There are 4 ways to turn a row about zero (a turn may also mirror it). The second row of each pair is the first, turned, with some noise. The first 28 pairs use one turn. New pairs use 2 turns, one after the other, and a turn may come again.
In the rows, 128 means zero.
Known pairs, each followed by its turns in order:
[120 143 117 113 120 185]
[105 155 102 137  86 126]
Z45

[145 184 151  59 113 155]
[150 183  62 160 127 152]
Z950

[116 114 129 108 138 147]
[130 103 127 130 126 149]
Z203

[178 118 108 115 135 111]
[164 119 112  84 111 123]
Z950

[103 122 107  75 104 128]
[118 128 121 160  75 124]
Z563

[ 99 131 134 131 140 140]
[111 108 133 122 126 109]
Z563

[141 149 136 166 126 119]
[134 143 148 109 159 120]
Z950

[146 194  98 118 125 152]
[ 73 162 116 102 118 153]
Z563

[132 123 128  75 120 133]
[131 134  88 136  86 139]
Z950

[ 90 113 132 151  81 152]
[ 63 126 147 135 135 151]
Z950

[ 65 155 169 118 151 143]
[ 90  99 139 102 121  65]
Z563

[118 103 151  96 116 103]
[110  98 122 152  97 108]
Z203

[105 137 103 137 122  88]
[109 145 151 113 172 128]
Z45

[155 114 125 129 127 135]
[149 117 138 116 122 111]
Z203

[ 97 131 113  94 129 121]
[116 114 108 139  88 110]
Z563

[142 112 141  64 131 140]
[155 152 123 182 108 131]
Z45

[132 126 109 111 105 159]
[144  99 119 122 162 122]
Z203

[187 115 132 132 126 111]
[140  75 123 155 145 111]
Z45

[104 130 124 144 113 130]
[128 103 142 122 112 128]
Z563

[ 58  94 127 104 119 140]
[137 190 112 118 133 179]
Z45

[198 139 128 116 146 117]
[189 143 115  86 130 134]
Z950

[119 127 128 143 134 113]
[109 140 141 125 120 133]
Z203

[163 130  97  80 128 174]
[ 84 165 126 185 124 155]
Z563

[156 115  97 119 131 137]
[165 120 150 132 143 113]
Z203

[ 69 125 109 102 122 157]
[111 188 120 119 122 158]
Z45

[107 133  67 121 140  58]
[ 89 143 181 141 195 137]
Z45

[118 160 122 150 105 121]
[110 154 126 120 154 110]
Z950

[129 114  95 131 103 198]
[147  90 139  93 187 135]
Z203

New pairs, each followed by its turns in order:
[153 183 122 122 133 198]
[129 193 149  83  91 138]
Z563 Z45

[141 128 138 104 145 157]
[142 130 155 108 119 156]
Z45 Z563

[ 88 131 152 128 139 175]
[110 157  88 143 127  81]
Z45 Z45

[105  73 129 125 114 160]
[107 120 152  81  96 117]
Z563 Z203

[128 136 141 113 124  72]
[116 128 125  80 155 114]
Z203 Z45

[126 134 144 137 181 166]
[159  98 156 111 148 154]
Z950 Z950

[ 88 124 136 138 111 126]
[132  95 135 101 123 112]
Z950 Z563

[147 138 154 146 129 128]
[121 147 118 128  94 130]
Z203 Z563

[181 170 163 116 113 135]
[132 157 160 121 101  70]
Z563 Z45

[104 144 131 138 139  93]
[136 148 155 124 124  97]
Z950 Z950

[ 85 113 142 131 128 175]
[121 121 121  75 107 167]
Z950 Z45

[137  86 127 109 154 112]
[104  84 143 120 143 130]
Z563 Z45

[136 155 135 135  62 161]
[ 78 146 159 152 184 127]
Z45 Z45

[117 101 180 140 113 108]
[123 175 110 164 148 140]
Z45 Z563

[146  58  74 130  94 150]
[107  73  69  86  90 148]
Z563 Z45

[102 152 128 134 128  94]
[131 139  95 149  99 138]
Z45 Z203

[120 136 105  58  95 127]
[ 72 120  92  89 140 100]
Z950 Z950

[147  88 108 129 164 140]
[128 115  88 111 102 161]
Z45 Z45

[185 117  92 132 150 167]
[195 144 118 107 110 157]
Z203 Z950

[159 125 122 146 118 150]
[152 123 117 150 111 121]
Z203 Z203

[100 115 137 164 103 155]
[118 115  68 131 116 124]
Z45 Z950

[107 128 159 113 190 154]
[150  91 123  93 189 116]
Z203 Z203

[135 125 121 128 130 161]
[109 138 104 119 138 136]
Z45 Z45

[134 116 122 103  93 102]
[146 164 146 126 118 150]
Z45 Z203

[144 114 143 141 177 153]
[132 148  95 113 115 171]
Z203 Z950

[ 89 138  83 112 121 130]
[103 100 128 125 118  86]
Z950 Z950

[135 166 162 131 123 135]
[143 159 117 160 111 110]
Z563 Z950

[ 86  61 119 196  70 125]
[141  95 141 155 109  20]
Z203 Z563

[151 174 180 132 116 146]
[155 176 119 172 117 108]
Z563 Z950

[147 142 177  95 188 121]
[157 168 131  73 133  80]
Z950 Z203

[ 93 122 139  77 120 105]
[ 81 144 145 123 161  98]
Z950 Z203

[144 117 122 152 103 130]
[111 136 138 148 138 160]
Z45 Z45

[125  92 157 132  97 126]
[145 152  96 112 109 118]
Z950 Z45

[137 127 123 146 118 147]
[127 108 146 146 145 130]
Z45 Z203

[127 116 126  87 117 135]
[117 131 130  97 140 163]
Z45 Z563

[119 122 138  69  90 131]
[141 195 142 115 153 124]
Z45 Z203

[135 105 108  90 168 116]
[122 109 175 101 168 128]
Z45 Z563

[ 58 125 198  78 129 161]
[ 58  47 105 115 128 150]
Z203 Z950

[118 130 129 106 110 143]
[139 122 156 124 129 140]
Z203 Z203

[133 115 154 124 128  63]
[ 68 142 125 131 145  99]
Z203 Z203

[126 117 152 134 167 161]
[140  97  99 126 148  98]
Z563 Z563

[121 105 113 165 133 121]
[136 123 149 151  91 135]
Z950 Z950

[126 112 134 105 146 121]
[123 153 156 130 127 118]
Z563 Z203

